Every row belongs to one group in each of 4 separate groupings. Each group adds its own fixed numbers to the row, and there is some noise. The rows also spread widely along 16 directions, which tell nothing about the answers.
Known rows, each followed by its group in each grouping:
12  -11  -15  -6  1  -12  -10  -2  29  8  4  -38  -29  -3  -12  2  7  -23  -1  18  -8  -6  2  -50  -22  -29  8  5  8  -19  1  -20  5  1  -7  15  6  -1  43 : luni Q_792 Q_840 Z
-22  -31  -38  -16  -21  31  19  -35  42  -30  4  -5  -25  -16  46  1  -18  -3  -7  -41  1  18  10  4  3  19  -2  -23  -2  17  13  4  17  31  -37  -14  28  -21  -37 : togi Q_762 Q_297 N
-26  17  -30  26  8  -17  -18  1  12  -18  17  12  -7  -17  -6  14  16  -42  11  36  -5  3  -20  -19  1  -36  6  -17  25  -6  3  -26  13  25  -15  42  9  -3  11 : kena Q_762 Q_210 U
6  5  -13  40  23  -22  -15  2  9  3  11  -11  28  -18  37  -3  22  -12  10  18  -20  6  -35  -17  -3  -9  -21  8  -13  -29  14  -6  16  0  21  11  6  26  45 : kena Q_457 Q_210 U
39  -26  5  -37  4  6  -9  -14  15  4  -14  -38  -5  -4  -7  -10  -11  1  1  -15  -6  -9  4  -11  -10  -21  18  -4  -10  0  -1  -22  0  17  -11  -18  1  17  15 : feka Q_792 Q_840 Z
-4  -16  -30  9  -3  -19  -4  -15  17  -10  19  24  13  -8  6  7  -19  -11  25  3  -3  1  -20  -22  16  -10  -16  -14  -7  -14  16  -10  8  24  4  28  21  11  12 : tek Q_457 Q_297 E
-22  -10  -7  3  14  -4  -27  -13  31  -7  5  -40  4  -22  51  13  19  -21  -5  28  -9  11  -9  -53  -27  -12  -16  17  4  -31  -4  3  9  0  17  -22  9  -5  35 : togi Q_762 Q_297 N
-9  -18  12  -18  28  -21  15  0  -20  -12  -5  -7  55  -7  18  18  -16  7  2  25  13  -28  12  -7  -5  -12  -10  27  -4  -13  -6  -11  -1  -9  -16  -19  2  40  15 : tek Q_792 Q_210 E
22  6  -22  2  38  -33  -51  15  13  17  3  -12  -7  21  -4  -18  -15  -15  23  -5  -6  -18  -38  -34  -4  -29  21  0  16  -13  2  -28  4  33  35  27  28  61  57 : karif Q_457 Q_297 E
15  6  -11  -11  -18  -7  14  17  -4  -4  -6  7  -8  23  -7  -10  -45  18  -21  -24  20  -29  6  17  3  -3  13  -16  2  -1  13  -19  -3  2  -41  10  -9  20  -15 : feka Q_457 Q_210 Z
-4  -21  -5  -15  25  -1  13  -25  -2  -19  2  26  13  -14  14  -7  -20  -14  17  6  -8  -25  5  0  -7  -2  5  0  13  -1  13  -28  14  36  -5  5  28  -6  8 : karif Q_457 Q_297 N
-23  -43  -25  3  7  -14  -9  -46  14  4  7  0  -14  -6  9  -15  16  -1  4  -44  -11  -2  43  -16  -11  31  17  -19  13  -44  8  -3  -28  32  21  -8  9  -6  -18 : luni Q_762 Q_210 Z
-40  -16  -14  -31  -19  17  8  -2  0  18  -22  4  10  -8  -6  5  1  36  -18  -46  26  -7  53  18  9  0  2  -16  -17  -8  5  8  -38  -27  -1  -28  -5  32  -4 : karif Q_457 Q_210 Z
18  -18  4  -14  8  -22  23  3  -23  7  -11  -3  53  -18  -7  11  -12  22  2  2  3  -19  4  11  8  -24  -25  24  -36  -13  6  -6  11  -17  -20  -2  -11  43  17 : kena Q_792 Q_297 U
15  7  9  3  12  -16  -27  27  -21  -2  -10  -8  -6  16  -13  14  3  -6  -2  -9  6  -1  -28  35  -9  -5  10  12  24  15  -28  -8  14  -7  0  4  12  14  16 : luni Q_792 Q_297 Z
-16  -18  -34  -7  -12  6  -8  -8  15  -2  1  -8  -38  29  -11  -19  -2  -27  -21  5  14  -14  21  -32  -15  -5  35  -3  41  -24  2  -10  -11  20  -22  11  14  9  10 : luni Q_792 Q_210 Z
-9  15  -8  -2  6  -16  17  6  -23  19  -13  32  6  -24  -8  -10  2  -6  -4  18  -7  -12  4  20  -5  -22  -15  9  11  -43  38  -20  17  -12  6  18  -3  4  45 : luni Q_762 Q_840 Z
21  -42  -19  -11  -24  -1  16  -20  -7  17  -6  9  -26  -8  -51  3  20  10  4  -48  2  3  22  28  3  -12  20  -27  -9  -6  8  -9  -7  5  -20  13  0  -11  -8 : togi Q_792 Q_210 N
-36  8  -16  -18  10  -5  -9  -19  16  -12  -12  -14  -15  -49  26  -9  12  8  5  -19  -11  -17  39  5  -1  -12  25  -49  -3  -2  16  -32  -21  32  3  -3  -11  10  -31 : feka Q_457 Q_840 E
33  -30  1  38  11  -44  -19  2  -11  2  28  -12  5  38  -29  34  27  -12  12  -5  11  -3  -28  -5  -18  -4  10  9  17  -33  -31  5  3  -19  -9  4  -9  15  24 : togi Q_762 Q_297 E
-7  -3  -15  -9  -9  -2  -9  0  3  11  -19  -10  12  -31  28  -4  -8  14  2  -6  -2  17  -12  -4  9  -17  -35  12  -30  -17  10  7  13  -6  12  -1  15  7  19 : togi Q_457 Q_297 N
-1  -33  -23  1  7  -1  -7  -23  2  -1  3  16  14  4  20  -13  -1  -3  1  -19  -6  -6  -6  -5  1  8  11  -5  7  -15  10  2  -3  28  12  -7  22  27  6 : feka Q_792 Q_297 N
-27  -6  -3  -16  -8  -9  -2  -8  -11  -6  -10  6  5  -9  21  -16  -22  -11  -20  31  1  -19  21  -18  -8  4  -7  11  17  -44  14  -9  0  13  2  3  -1  -10  2 : tek Q_792 Q_297 Z
-16  -12  -17  16  26  -16  -22  -9  6  7  -13  -17  -3  -24  -9  -9  28  13  14  -47  -17  -1  21  1  -4  -8  10  -8  -19  24  -31  -14  -11  20  15  8  38  15  -21 : kena Q_792 Q_840 U
-18  26  20  -7  20  19  -17  6  29  -26  -6  -14  21  -14  63  -21  -22  -30  -18  50  -10  -6  -17  -44  -28  -8  -23  36  13  3  0  -17  28  8  -4  -27  33  -5  34 : tek Q_762 Q_297 E
-14  -6  -13  -14  -6  0  -21  -2  -17  27  -9  7  -3  -14  -23  16  40  -1  -7  -13  1  10  3  30  4  -9  14  -21  11  -21  10  0  -17  -24  31  -6  -13  27  30 : kena Q_792 Q_840 U
7  -33  7  -15  -13  -12  -7  -36  2  12  8  3  6  -10  -20  1  5  -3  -9  -4  -10  -9  27  -28  -10  14  2  -12  2  -41  9  -11  -25  2  27  -8  -12  -21  -4 : luni Q_792 Q_840 U
37  -10  39  16  14  10  -39  -16  3  7  -5  4  13  -7  -33  -11  37  -20  16  -5  -23  20  -21  -2  -23  -7  -5  19  -5  10  -34  -16  8  7  22  -14  25  -31  20 : tek Q_762 Q_297 U
-2  -1  -28  -16  0  22  1  -2  -7  13  -17  42  -9  3  -44  -32  7  -17  3  -9  6  -12  2  22  11  -39  37  -17  19  6  27  -30  -4  30  -16  24  21  39  35 : tek Q_792 Q_210 Z
-8  -22  -11  40  30  -31  -11  -9  -22  -19  8  -8  22  -19  37  25  22  -12  32  9  -15  26  -32  16  -5  13  -41  33  -3  -18  -33  14  39  4  13  8  37  -25  4 : togi Q_457 Q_297 U
-25  19  -12  -4  24  -16  -27  17  -6  -10  -3  14  4  10  16  2  -17  3  0  -18  13  -29  -11  27  4  3  29  -23  30  9  4  -22  -10  22  9  8  5  51  3 : tek Q_457 Q_297 Z
-9  -11  -3  -4  2  -2  -15  -19  19  -8  6  -24  -15  -31  37  18  23  -14  1  -1  -13  14  -7  1  -13  3  0  -19  8  -13  6  -10  11  4  13  -13  -3  -17  8 : kena Q_762 Q_840 N
9  -23  2  25  -7  -3  3  -35  22  -9  -3  -5  4  -26  40  -37  11  3  -3  -26  -28  6  12  -17  -16  21  -16  5  -23  -20  6  -1  11  29  0  -11  16  -39  -31 : luni Q_762 Q_297 N
20  -23  0  12  -10  -6  -6  -16  1  8  -11  -18  -12  -1  -14  -33  14  -9  1  13  -9  -2  19  -41  -22  -15  -10  28  -14  -48  -11  -4  6  3  -13  3  12  -30  15 : togi Q_457 Q_297 E
4  -21  -39  18  9  1  -3  -8  27  -17  19  -9  1  32  22  -6  -4  -21  -6  -13  4  -7  -22  -24  0  2  26  -2  19  12  -3  -4  4  27  -28  2  27  47  8 : luni Q_792 Q_210 U
-14  2  -46  14  -33  9  35  17  -5  13  5  34  -20  28  21  -8  -22  0  -34  -13  17  1  -10  20  2  28  -16  7  22  -26  41  18  21  -37  -25  10  18  12  34 : luni Q_457 Q_210 U

New rows. What belongs after each?
-19  14  -16  -2  -7  -20  -20  15  -43  27  -25  12  -16  -21  -28  0  31  0  -9  0  -2  2  9  41  1  -19  4  -1  16  -33  8  -2  2  -16  21  26  -8  8  23 : kena Q_792 Q_297 U
-9  -32  -6  -19  -22  -27  15  -15  -25  3  5  25  9  -4  -9  23  -31  19  -12  -18  9  -11  24  19  5  35  -19  -4  4  -32  15  4  -3  -10  5  7  -9  -14  -24 : tek Q_792 Q_297 U
-7  -40  1  8  23  -60  0  -11  -5  10  16  -39  8  -3  27  30  4  7  -4  10  -1  -25  20  -39  -35  25  -10  18  8  -55  -3  1  -3  -17  22  -5  -8  1  23 : tek Q_792 Q_210 N
-23  -5  -23  19  -27  -7  12  -3  1  3  11  23  -6  -18  -18  25  23  -1  -1  3  10  1  10  9  4  -19  -3  -27  -2  -13  7  -4  -7  -22  -11  21  -5  -12  4 : kena Q_457 Q_840 N
-11  -32  -25  13  25  -18  -28  -18  3  5  -1  -34  -6  -13  48  9  22  -2  20  -23  -10  22  -18  -1  -11  15  -11  16  1  -28  -16  17  14  10  37  -12  33  7  25 : togi Q_457 Q_297 N
7  9  5  -25  1  -4  -1  1  24  9  -3  -20  -24  -31  9  13  -16  4  -6  -4  -14  -2  8  -12  -24  3  -21  -9  -6  2  16  -25  12  -17  14  -4  7  -27  27 : feka Q_457 Q_840 U
-6  -6  16  -18  16  -12  1  -2  -12  -19  -12  -2  28  -16  5  13  -16  5  8  3  7  -13  6  20  -4  -15  -6  12  -4  9  -15  -19  9  11  -23  -8  3  4  -14 : tek Q_762 Q_297 Z
-28  -4  -11  -50  -13  -10  -27  -19  6  -3  12  15  -24  -18  -12  32  -33  -26  -7  18  2  4  4  -18  0  14  -5  -28  41  -14  16  -24  -11  12  43  16  8  -36  3 : luni Q_792 Q_840 U
-14  -9  7  -11  -9  20  12  -18  8  -12  4  21  -10  -25  16  4  -4  -4  -9  -7  -6  3  7  12  -13  21  -14  -15  8  2  12  -14  8  -4  7  -13  22  -47  -1 : togi Q_457 Q_840 N
-33  -11  -22  28  4  29  5  -15  7  16  11  60  -11  6  -26  0  53  -14  1  -37  -3  10  8  22  -9  21  13  -19  28  9  6  4  -16  -24  27  -10  41  2  39 : luni Q_457 Q_840 U
-6  0  -7  5  -10  18  -6  -17  45  -14  9  -18  12  -31  37  -1  8  -2  -8  -5  -14  10  -8  -17  2  -1  -8  -26  -23  7  14  -11  -1  5  -1  -15  0  3  -4 : kena Q_457 Q_840 U
-17  -25  -26  -17  -11  29  22  -14  28  -20  19  10  -14  4  27  21  -12  -29  -13  13  6  10  -11  -12  -13  11  -1  -6  35  7  17  -2  16  -3  -18  -12  33  -13  33 : feka Q_792 Q_210 N
-17  -7  -18  -1  16  -14  16  0  -2  1  -5  11  -13  -22  29  -1  -12  6  -4  -31  -14  -5  9  18  -11  22  -14  1  9  11  16  -13  20  8  10  10  39  -12  8 : luni Q_792 Q_210 N
0  6  -3  0  -19  32  -15  -9  14  0  -11  -11  17  -26  6  -10  35  -25  -9  36  -6  29  -18  -13  -1  -42  -11  8  -14  -21  7  0  8  -3  -17  -16  -9  -1  27 : togi Q_762 Q_210 U
9  -22  8  -36  -19  15  3  -33  4  -12  -2  3  18  -48  1  25  4  2  4  -17  -14  25  2  34  19  5  -14  -30  -19  10  17  -12  -1  12  4  -14  -13  -23  -23 : luni Q_792 Q_210 U
3  -31  -16  -15  0  4  14  -27  -25  4  -12  9  17  -20  17  -8  9  4  1  -15  -12  7  4  35  9  8  -2  0  -5  -28  17  3  7  10  4  -16  3  12  -1 : feka Q_792 Q_840 U
-3  17  -15  -8  7  -30  -1  37  -27  0  -5  6  -1  5  -12  23  -23  -2  -3  10  15  -18  -26  29  5  -26  3  -4  19  -2  6  -20  16  -9  -12  28  0  32  24 : togi Q_792 Q_840 Z
-10  8  22  25  -2  -11  6  -5  7  -13  10  13  20  -33  12  9  19  -4  -1  18  -13  -5  7  -8  -13  1  -28  -4  -10  -14  3  -11  4  -16  4  -4  -5  -31  4 : luni Q_457 Q_297 E
49  12  21  -13  6  3  -17  2  -5  12  -18  -17  -15  -19  -16  -10  23  1  3  -29  -18  3  -19  49  -10  -18  23  -16  -4  13  6  -30  15  4  -7  -10  -19  7  11 : luni Q_762 Q_840 U
-28  -19  -36  -41  46  6  -11  -21  9  -2  -22  -30  -10  -13  13  -14  7  -11  19  -9  3  -22  27  -11  -11  -36  39  -2  15  -7  0  -32  -7  42  -8  -9  23  50  31 : togi Q_457 Q_840 Z
13  -41  -7  25  10  -9  -9  -28  2  -6  6  -4  27  17  12  -32  13  -10  1  -9  -9  -11  2  -25  -4  8  15  11  -3  -33  -10  -1  -12  34  -2  -9  14  23  -10 : luni Q_792 Q_210 Z
11  20  -11  -16  -19  12  -1  31  16  23  -10  -29  -13  -10  26  22  2  6  -30  -11  0  23  -30  18  -2  -5  -24  3  -4  4  22  11  22  -57  6  -16  -4  27  59 : luni Q_792 Q_840 U
-27  -12  -4  -3  5  -14  12  1  -5  -4  -6  -16  16  15  45  -17  -34  13  -30  13  15  -34  36  -35  -24  21  -14  30  6  -49  0  3  -12  -12  -13  -23  4  14  5 : feka Q_457 Q_210 Z
-18  -10  -4  -22  38  8  -20  0  -9  -4  -5  2  -11  17  -26  28  14  -15  12  -15  18  -9  8  22  -19  -3  27  13  44  35  -40  -16  -3  -6  0  -16  37  18  30 : luni Q_457 Q_297 U
-27  -10  -17  3  -18  -8  -12  1  -3  -4  -8  -3  12  3  11  1  -4  6  -15  -5  14  3  12  -11  8  -2  -9  6  -2  -14  -18  17  -13  -7  -7  -5  12  18  -20 : luni Q_792 Q_297 E
-16  -13  -7  25  -5  -3  -13  1  33  -9  13  -26  1  6  30  13  2  -4  -13  0  8  7  -3  -50  -21  9  -18  10  -6  -7  -23  8  -7  -15  -1  -14  25  -14  8 : togi Q_457 Q_210 N
0  -27  -29  2  -7  -17  -4  -27  38  6  15  -17  6  -22  21  8  2  10  7  -20  -7  -5  11  -40  4  -6  2  -36  -23  -33  31  -9  -21  16  10  4  -15  22  6 : feka Q_457 Q_210 N
15  -1  -18  -2  -16  -28  15  20  -16  11  -6  2  4  4  -25  11  -26  11  -13  2  13  -10  3  -3  3  -17  -20  20  -10  -10  2  -5  13  -21  -30  28  2  7  6 : luni Q_792 Q_210 U
24  -32  7  -8  16  -3  -11  -12  15  -10  7  -15  41  15  -10  4  -21  -2  14  8  10  -11  -8  -39  -4  -21  -8  22  -21  4  -27  -16  -10  10  -14  -14  21  30  18 : kena Q_457 Q_210 Z
15  -9  -4  -28  1  7  3  -22  -4  2  -22  -12  6  -22  15  -38  -18  -11  -1  26  -13  -8  11  -23  -10  -21  -13  27  -8  -37  16  -20  16  19  -9  -3  9  -12  18 : luni Q_457 Q_840 U
-3  1  9  8  11  10  7  -9  8  -7  -8  18  -24  -19  -5  -14  10  -1  -4  -46  -21  3  19  37  -23  23  -3  -5  5  37  -10  -22  21  8  -8  -2  36  -43  -17 : kena Q_762 Q_297 U
-7  0  15  -24  9  8  4  0  0  15  -7  -4  -33  -11  -2  4  11  -15  -20  3  -10  -6  17  10  -37  17  1  4  36  -10  12  -18  9  -27  23  -15  15  -31  55 : luni Q_792 Q_840 Z
1  -15  -26  9  -33  -12  11  4  24  -1  21  5  7  14  -13  24  -5  -3  -10  5  18  -11  -6  -28  10  -18  5  -18  -4  -18  21  5  -7  -20  -30  13  -15  36  19 : tek Q_792 Q_297 E
25  -38  6  -17  19  3  10  -28  -1  -31  9  -11  37  2  10  4  -22  -20  8  24  -4  -15  -12  -18  -8  -7  -1  22  0  8  -18  -20  17  25  -31  -15  21  5  -4 : kena Q_792 Q_840 U
3  -25  -1  -27  2  22  19  -24  14  7  -7  4  6  -14  -16  -4  1  -9  3  -2  1  0  22  -15  -16  -17  -11  15  -6  -2  4  -14  7  -15  -13  -21  30  -6  37 : kena Q_762 Q_840 E
25  -29  8  -2  -7  -12  -10  -23  -11  26  -1  7  -8  -11  -30  3  30  8  6  -37  -10  14  13  22  -10  11  1  -16  -3  -36  5  -3  -11  -10  24  -12  -9  -15  15 : feka Q_762 Q_210 E
